There are 9 hidden switches. A switch that is on adds its own fixed numbers to the row, and there is some noise. The rows also spread widely along 14 directions, which tell nothing about the answers.
In the rows, 128 means zero.
Some rows, each with its switches (1 for on, 0 for off) after it:
[150 124 129 157 158 145 136 127 131 148 117 125 131 117 113 119 109 132
  96 118  89 144 147 179 171 119 157 137 125 145 176 105]	0 0 0 1 1 0 0 1 0
[111 132 120 121 110  94 106 159 116 125 161 134 137 126 137 146 180 172
 113 100  86 110 154 119 112 105  96 103 140 176 123 150]	0 0 0 1 0 1 0 1 0
[170 118 124 108 141 138 129 131 116 133 155 168 162  79  62 167 114  65
 103 111 163 144 152 134 149 177 150 151 164 227  59 144]	1 0 1 1 0 0 0 1 0
[130  95  87 143 143 149  67  99 161 143 142 144 127 125 111 154 149 126
 115  91  67 131 149 134 150 136 132 108 107 132 170  96]	0 0 0 1 0 0 0 0 0
[ 93 122 114 133 125 115  14 127 183 123 152 117 151 150 168 173 192 112
 127  95 143  80 138  90 112 111  74 134 165 121 141 104]	1 1 0 0 1 0 0 1 0
[119 116 161 126 125 147  93 125 166 149  77  98  97 139 137 196 191 114
 148 159 114  88 139 136 111 195 103 135 168 146 113 166]	1 0 0 0 1 0 0 0 0
[133 170 171  90 162 141 125 142 168 100 108 109 170 120 131 125 174 143
 137 124 120 101 141 108 141 122  90 166 180  85 133 138]	0 1 0 1 1 0 1 1 0
[141 149 144 134 139 142 155 127 110 171 138 158 109 113  68 170 148 113
 115 117  93 130 144 161 143 140 138 137 124 232 125 101]	1 0 1 1 1 0 0 1 1
[141 161 126  87 117 130 138 114 168  86 157 133 191 114 137 136 156 100
  96 133 182 125 143 100 130  83  92 167 126  93 102  99]	1 1 0 1 0 0 0 1 0
[170 156 165 110  98 162 228 124 141 131 134 112 186  89 135 125 149 122
 102 192 145 118 172 140 168  79  56 165 141  72 146 104]	0 0 0 0 1 0 1 1 0
[160 102 111  75 156 139 131 138 156 139 150 141 163 122 118 177 174 112
 108 132  99 124 153 137 144 120 111 115 131 132 129 134]	0 0 0 0 1 0 0 1 1
[ 91 155 133 118 196 192 100  94 152  78 118 134 111 135  65 143 176 147
  99  87 119 156 135  99 108 164 117 148 145 124 148 101]	1 1 1 1 0 0 0 1 0
[121 168 165 152 102 143 186 140  77 131 128 128 132 101  93 111 129 153
  98 132 157 125 144 129 124 128 101 161 172 184  90 138]	1 0 1 1 1 0 1 0 0
[141 123 143 146 109 144 144 145 109 150 128 141 118 111 148 121 135 113
  85 148 136 112 151 143 159 123  86 161 171 174 136 120]	1 1 0 0 0 0 0 1 1
[181  95 155  71 199 167 149 138 162  72 118  93 195 142 135 157 153  95
 105 147 123 164 150 144 144 125 119 145 145  97 151 148]	0 0 0 1 0 0 0 1 0
[159  92 142 145 153 124  79 154 135 129 124  99 176 132 140 175 128  68
 135 127 166 115 157 148 145 169 108 136 190 173 128 139]	0 0 0 1 0 0 0 1 0
[130  92 126 138 141 156 164 165  65 158 167 153  65 131 117 125 156 119
  59 150 100 140 147 132 161 114 106 111 133 229 172  98]	0 1 0 0 0 0 0 1 0
[122 110 120 154 114 124  98 101 151 134 100  87 117 176 178 159 155 122
 133 134 116 130 114 153 101 101 142 117  82 101 151 114]	0 0 0 0 0 0 0 0 0
[154 153 168 120 143 102  75 132 128 138  83 106 164 147 121 178 130  93
 187  98 125  97 105 152 112 147 145 168 166 171  88 154]	1 1 1 1 0 0 0 1 0
[130 128 126 126 145 141  90 116 183 131 136 137 132 114 130 152 166 100
 107 134 116 108 143 125 164 135 118 136 135 134 155  87]	1 0 0 1 0 0 1 1 0
[131 192 125  89  76 111 138 121 130 135 167 190 152  66  91 107 164 124
 114 115 126  86 136  69 153  91  94 156 133 141  68 112]	1 0 0 1 0 1 0 0 0
[173 145 153  85 212 165 150 113 146  96 143 131 171 128  85 122 139  55
 117 121 151 156 116 115 173 103 163 148 108 117 153  60]	0 0 0 0 0 1 0 0 0
[146 147 114 144  76 140 162 103 124 170 115 162 104  82 121 100 122 150
  99 151  80 110 139 146 176 103 118 144 111 113 135 113]	1 0 0 0 0 0 0 0 0
[144 138 127 143 149 114 135 124 166 107 141 115 143 133 163 111 120 105
  99 127 176 153 135 148 149  92 165 140  96 120 148  82]	0 1 0 0 0 0 0 0 0
[124 160 126 188 115 125 118 126  74 123 123  95 200 118 102 119  97 185
 133  84 168 111 143 163 107 115  88 134 194 112 129 130]	1 0 1 0 0 1 1 1 0
[137 140 103  72 138  98 149 156 128 168 168 188  99  92  94 153 193 103
  80 145 104  98 134 122 171 104 138  96 102 207 106  90]	0 0 1 1 0 1 0 1 1
[158 166  86 118 111 104 116 102 166 145 149 169 185  82 119  98  98 120
 100  82 143 121 131 139 163  79 168 160 105  93  94  98]	0 1 0 1 1 0 0 0 1
[110 122 124 127 123 142 126 135 120 116 117 148 104 107 133 125 157 181
  73 113 105 136 151 133 114 148 106 145 174 162 101 182]	1 1 1 0 0 0 0 1 1
[127 168 142 138  99 118 152 130 167 104 135 114 159 106 167 114 148 143
 102 144 161 121 166 123 142  92  80 160 137  93 138 108]	0 1 0 1 0 0 0 1 0

New rows. What belongs after each?
[126 144 150 153  94 187 156  98  66 136 102 127 125 120  87 132 141 168
 108 112  61 131 145 141 109 124  79 162 147 142 140 143]	1 0 0 1 0 1 0 1 0
[119 141 117 150 117 189 134  69 155 124 128 131 135 109  80 150 154 148
 132 110 118 145 160 116 114 161  97 133 120  92 137 100]	0 0 0 0 0 0 1 0 0
[135 170 160  76 135 101 144 136 137 102 107 132 126 146 150 111 165 143
 137 124  94 140  99 103 109  80 152 151 102 117  91 164]	0 0 0 0 0 0 0 1 0
[150 121 133 129 106 177 172 105  76 134  73  89 145 146 127 129 122 121
  99 161 145 125 112 157 114  98  98 162 133  75 123 133]	0 1 1 1 0 0 0 0 0
[120 148  82 150  60 122 137 112 118 200 157 164 109  85  86 163 159 167
 134 133  90  85 160 135 141 131  77  89 115 142 127  96]	0 0 0 0 0 0 1 1 0
[161  75 140 136 195 193 158 133  97 133  82 121  74 144 124 108 114  95
  50 158  81 174 120 181 178 134 181 141 117 162 186 120]	0 0 0 1 0 0 0 1 0
[138 141 126 110 109 117  96 122 140 104 171 180 173 100 141 102 125  82
  75  77 168 151 132  83 125  89 144 191 150 176  49 146]	1 0 0 0 1 0 0 1 1
[110 168 185 159 138 143 166 133 109  99  57 106  76 133 169  66 125 167
  79 150 132 146 112 148 132 111 144 188 154 126 135 155]	1 1 1 0 0 0 0 1 0
[118 136 108 142 113 134 131 117 152 142 159 149 130  95 111 146 160 145
  88 119 101 129 176 134 147 114 105 121 120 154 146  99]	0 0 1 1 1 0 0 1 0
[138 159 150  88 138 117 116 111 189 111 133 165 144  88  98 164 169  95
 143  98 141 140 146  97 118 182 157 157 135 188  41 149]	0 0 1 1 0 0 1 0 1
[146 134 115  94 182 137  98 131 157 130 140 167 130  95  68 149 146  87
 128 109 136 129 142 107 163 185 152 124 155 158 103 126]	0 0 0 0 0 0 0 1 0
[176 155 146  93 117 124 147 111 169 170 122 174 130  67 102 155 148  99
 143 130  57 107 144 146 185 131 147 161 109 169 110 111]	0 1 1 1 0 0 1 1 0
[125 122 109 116 135 112 114 144 138  94 167 115 175 138 126 170 147 167
  93  85 143 148 155 150  82 122 132 120 136 162 100 162]	1 1 0 1 1 0 0 1 0
[138 114 186 119 137 130  51 154 128 122  78 101 155 152 176 135 156  99
 142 115  87  89 117 114 131 125  96 189 213 147 122 186]	1 0 0 1 1 0 0 1 0
[140 148 174 139 189 135  69 123 196 141  82 102 150 134 140 158 164  95
 155 109  98  94 133 158 164 151 144 154 160 127 176  92]	0 0 0 1 1 1 1 1 1
[130 112 140 185 123 104  67 138 107 165 113 109 118 146 147 161 132 116
 139  93  94 108 129 171 123 143 157 122 141 211 140 125]	0 0 0 1 0 1 1 1 0
[140 100 173 145 159 163 113 121 171 135 106 109 108 128 157 167 173  90
 103 144  87 134 164 156 158 149 135 148 136 172 178 116]	0 0 0 0 1 1 0 1 0
[116 150 115  84 140 149 155 119  99 125 130 119 139 149  71 174 177 120
 116 135 181 129 110 104  77 120 114 113 122 118  74 131]	0 0 1 0 1 0 0 1 0
[144 132 143 129 127 153 140 126 104 159  96 118 135 128 113 145 141  79
 114 167 173  89 110 138 148 135  96 151 168 140 115  98]	1 0 1 1 0 0 1 0 1
[175 122 157 113 132 119 111 128 155 138  75  63 198 160 168 167 134  79
 161 155 145  93 115 168 132 101 126 153 137  73 128 136]	0 0 0 1 1 0 0 0 0
[116 181  97 120 139 121 125 127 135 154 142 160 126  99  66 128 141 133
  99 118 168  97 120 125 147 134 147 119 135 133 100  90]	1 0 0 1 1 0 1 1 0
[100 160 102 170  88  94 111 148  82 182 143 161  76 120 124  97 131 113
  92 131 156  92 115 111 154  98 124 120 128 183 119  79]	0 0 0 1 0 0 0 1 0
[158 115  84 122  93 168 139 112  92 169 105 154 148  87  87 139 113 157
  86 125  95 100 147 166 147 142  88 145 168 108 111 153]	1 1 0 1 0 0 0 1 1
[123 146 118 156 123 101  89 141 128 134 135 139 135 104 136 115 120  89
  80 123 200 102 130 131 156 130 145 145 162 169 101 105]	1 0 0 1 0 1 0 1 0
[189  88 137 104 150 141  91 132 164 162 104 110 180 118 137 203 141  51
 154 148 147  88 144 165 158 179 109 144 183 136 116 134]	0 1 0 0 0 0 1 1 1
[128 149 143 125 146 114  96 127 137 119 123 144 120 133 114 122 139 135
 135  87  87 135 116 122 127 128 165 145 121 174 113 138]	1 0 0 1 0 0 0 0 0
[127 150 135 131 118 173 137  96 182 129 110 131 140  99 119 134 171 135
 121 148 111 111 173 117 161 145  59 148 147  76 161  96]	0 0 0 1 0 0 0 0 1
[146  74  86 111 104 153 128 146  91 156 183 155 139 109 103 172 161 100
  65 154 118 105 162 123 154 119  60 103 153 181 135 113]	1 0 0 1 0 0 0 1 0
[127  96 195  97 200 171 100 145 144  42 116 119 112 167 192  74 170  99
  72 106  77 181 119  76 141  88 137 194 150 155 164 144]	0 1 0 1 0 0 0 0 0
[144 158 166 109  74 154 130  92 163 139 104 163 130  70 133 134 162  82
 124 143  99 108 154  92 157 133  86 209 148 138  86 133]	0 1 1 1 0 0 0 1 0
[147 100 164 110 138 170 159 112 197  98 114 125 117 107 161 157 171 116
  61 161  82 170 175 158 145 144 144 170 115 158 136 160]	1 0 0 1 1 0 0 1 0
[185 141 157  74 117  91 126 160 174 117 168 168 214  57 128 165 142  74
 129 116 156 107 181 120 169 147  95 183 198 207  51 162]	1 1 1 1 0 0 0 1 1
[113 213 144 119  94 120 130  82 146 159 102 149 105 124  82 159 171 127
 171 119  94 102 106 116 109 114 132 151  81 137  97  93]	1 0 1 1 0 0 0 1 0
[147 139 138 117 110 124 152 132 161 153  85 128  99 104 160 136 151 134
  96 182  99  95 138 171 170 125 128 149 125 119 138 134]	1 1 0 1 0 0 0 1 0
[151 179 120 115 128 154 152  72 151 141 112 167 142  81  63 124 126 143
 141 103  73 145 138 133 152 120 143 153  97  90 120 107]	0 0 1 0 0 0 0 1 0
[145 163 133 121 173 132 127 146 145 135 134 124 181 110  61 158 151 180
 174 102  92  95 166 152 158 164  71 105 179 121 168 110]	1 0 0 1 0 0 0 0 1
[120 114 133 113 185 163 151 145 111  68 134 100 135 155 110 146 153 159
  86 115 168 179 146 130  82 156 123 119 155 139 122 164]	0 1 0 0 0 0 0 1 0
[ 93 166 147 195 170 137  73 137  78 122 110 131 101 137 103  69 107 111
  99  74 166 131 111 109 143 140 152 157 179 181 142  90]	0 0 0 1 0 1 0 1 0
[105 149 153 134 164 199  75  69 162 140  96 145  83 132  73 174 177  85
 131  97  98 128 122 105 119 175 136 173 136 156 137  91]	1 1 1 0 1 0 0 1 0
[124 119 189 122 107 119  86 132 182  99 147 118 129 143 192 176 198  66
 151 126 140 128 158  79 105 143  93 171 146 204  98 138]	0 1 0 0 0 0 0 0 0
[162 110 110  72 134 199 195 113 137 141 133 131 151  90  56 193 174 153
  98 171 108 112 173 154 140 166  69 113 145  91 127 143]	1 1 0 0 1 0 0 0 0
[107 152 147 170 138 158  94 101 111 109 113 162 116 116 139  44 118 164
  98  53  54 166 123  99 143  85 132 187 151 138 153 122]	0 0 1 0 0 0 1 1 1
[117 121  86 121 162 149  88 115 166 111 176 172 117 100 103 129 150  86
  65 103 178 150 150  89 152 148 142 127 130 150 120  82]	0 1 0 0 0 0 0 1 0
[117  85  75 129 157 168 115 144  81 126 137 135 111 136 109 106 140 132
  37 137 139 131 128 119 148 113 106 102 152 115 155 115]	0 0 0 1 0 0 0 1 0
[144 127 147 129 154 125 107 140 147 142 134 122 142 145 119 174 159  98
 147 123 118 111 139 146 145 142 115 127 140 181 151  95]	1 0 0 1 0 0 0 0 1
[133 154 169  99 101 171 139 109 149 133 145 165 128  91 101 141 183  95
 123 122  89 117 161  70 143 132  75 185 143 169 108 114]	0 1 0 1 1 0 0 0 0
[138 170 143 125 101 136 130 112 135 145  97 119 153 124 118 146 148 139
 153 129 131  86 131 137 123 131  82 161 154 104 113 121]	1 1 0 1 0 0 0 0 1
[112 160 153 141 113 110 123 140 119 147 121 143  76 132 128 143 158 128
 119 124 111 113 124 131 120 137 138 147 126 215 110 126]	1 1 0 1 0 0 0 1 0
[148 122 126 134 106 145 142 141  60 156 142 145 134 117  92 126 118 141
 110 111  96 112 136 138 140 119  94 142 160 187 123 133]	1 1 0 1 0 0 0 0 0
[103 154 177 139 135 129 156 152 105 131 148 130  87 163 126 154 183 123
 101 124 130 143 127 125  97 116 130 142 123 251 122 108]	1 0 0 1 1 0 1 1 1
[137 140  93 127 116  75  92 149 122 169 159 179 116  96 100 139 121 114
 107 102 128 107 126 138 155 136 172 112 125 215  82 126]	1 0 0 1 0 0 0 1 0
[158 113 153 128 152 105 179 168 162  93 135  93 152 108 169 159 140 112
  60 178 196 149 177 194 149 150 155 125 143 187 120 150]	1 0 0 1 0 1 0 1 0
[134 117 106 154 110 153 105  93 120 144 109 149 113 104 119 113 111 118
  86 103 107 137 129 139 141 126 151 158 122 137 116 121]	0 1 1 1 0 0 0 0 0
[133 186 160 112 157 136 147 129  81 137 127 149 120 130  53 135 136 111
 129  78 130 138 109 124 105 135 174 160 126 209  83 120]	0 1 0 1 1 1 0 1 0
[146  53 109 123 136 197 114  80 122 119 145 141 118 157 126 169 153  77
  75 101  96 192 129 126  97 126 156 139  87 176 122 122]	0 0 0 0 0 0 1 0 1
[147  86 119  85 144 160 161 149 154 166 119 134  72 110 123 193 199 103
  67 212 111  88 148 161 173 169 105 103 133 167 146 113]	1 1 0 1 0 0 1 1 0
[146 124 104 157  91 125  76  98 162 175 113 159 133  80 131 162 123 112
 102 101 101  97 156 176 157 157 144 156 141 167 111 123]	1 1 0 1 0 1 0 1 1
[112 127 108 152  98 132 101 128  74 136 151 131 143 145 116 133 127 126
  85  93 153 126 123 120  95  97 113 142 148 172  98 132]	1 0 0 1 1 0 0 1 0
[139 197 203 152 122 121 147 126 143 136 103 129 120 132 155  94 136  57
 141 151 163 111 113 114 172  93 122 202 132 166 135  60]	1 0 0 1 0 0 0 0 1
[170  63 173 102 156 158 101 129 152  92 119 122 175 125 199 140 149  59
  56 120 100 159 142 145 147  91 144 197 162 178 125 167]	1 0 1 0 1 1 0 1 1
[147 169 129 105 147 116 158 156 132 132 123 162 141  68  96  83 119 204
 100  99  65 124 158 149 173 126 141 146 161 128 120 171]	0 1 0 1 1 0 0 1 0
[156 179 156 139 114 141 175 110 124 172  60 118 132  98 105 125 118 154
 134 158  79  98 128 189 166 113 128 165 133  97 143 128]	1 0 1 1 1 0 0 1 0
[115 119 159 105 197 128  96 159 131  53 111 118 116 161 153  90 144 120
  78 100 152 169 101  98 111 134 182 159 160 166  95 177]	1 0 0 1 0 0 0 0 0
[137  63 181  91 169 145 110 168 173 103 139 105 122 139 213 161 227  93
  60 175  60 115 157 130 173  83  90 139 157 179 195 132]	1 0 1 0 1 1 0 1 0
[144 100 105 144 141 196  70  77 162 131 126 168 135  73  96 138 128 102
  70  86  72 132 166 137 176 162 129 172 154 138 158 105]	1 1 0 1 0 1 0 1 0
[126 127 115 120 139 119 101 154 156  73 182 131 204  92 109 139 147 137
 112  94 198 136 190  87 124 168  76 124 200 141  86 154]	0 0 0 1 0 0 0 0 0
[123 156 115 138 115 138 113 100 201 142 165 136 176 101 101 193 178 149
 136 105 112 107 186 142 135 140  77 123 131 129 153  80]	1 0 0 1 1 0 1 1 1
[160 115 154  92 181 149 113 128 157  73 133 132 163 128 137 117 129  84
  91 104 134 162 127 119 146 119 161 179 142 148 119 134]	1 1 0 1 0 0 0 0 0
[124 112 126 157  92 136 117 127  99 158  97 123 101 130 153 116 126 133
  78 136 120 109 113 151 126 115 146 151 141 156 105 152]	1 0 0 1 1 0 1 0 0
[106 119 112 186 125 163 125 125  80 133 162 106 140 150  85 168 141 172
 118 101 129 141 167 147  98 139  59  97 153 163 176 102]	1 0 0 0 0 0 0 1 0
[120 131 139 152 141 158  64 107 154 107  95 105 161 130 134 133 140 140
 130 100 113 114 135 126 128 145  96 160 182  90 149 134]	1 0 0 1 0 0 1 1 0
[108 168 141 172 153 111 104 175  89 135 162 154 119  93  83 100 114 144
 117  87 188 107 150 111 152 176 109 135 224 224 110 116]	1 1 0 0 0 0 1 1 0
[151 125 140 140 194 105 128 158 123 114 142 148 105 131 143  86  96  86
  69 116 149 173 111 157 176 106 221 142 117 212 137 107]	1 0 0 0 0 0 0 1 0
[127 112 130 107 134 172  94 118 137 123 129 131 155 108 106 165 177 112
  95 124 129 102 153 107 128 151  79 146 186 125 114 147]	1 0 0 0 1 1 0 1 0
[128 132 133 167 134 157 147 114 142 148  92 101 109 138 159 107 140 122
  98 169 150 114 128 153 164 111 107 135 130  80 182  72]	0 0 0 0 0 0 1 0 1
[160 140 138 167 108 156 146  94 146 156 118 153 136  79 127 125 103  91
  93 133 131 133 159 169 180 125 125 185 138 155 141  86]	1 1 1 0 0 0 0 1 1
[198 122 103  85  90  86 150 144 153 176 157 169 177  74 118 185 129  93
 125 134 116 106 164 172 162 131 137 131 119 185  68 146]	0 1 0 1 0 0 0 1 1
[140  95  87 139 169 149  85 139 135 114 154 137 169 103 116 101 116 111
  80 115 165 123 155 112 181 134 101 116 183  92 157 105]	0 0 0 0 0 0 0 0 0
[130  94  81 139  94 130  84 139 107 142 149 130 181  97 110 149 123 144
 105  99 174 101 160 118 108 163  90 113 202 126  66 183]	0 0 0 0 1 0 1 0 0
[101 179 145 135 147 121 135 131 181  82 172 130 138 114 101 163 167 133
 115 107 199 148 176 112 107 170 112 137 139 185 107 101]	1 1 0 1 0 0 0 1 0
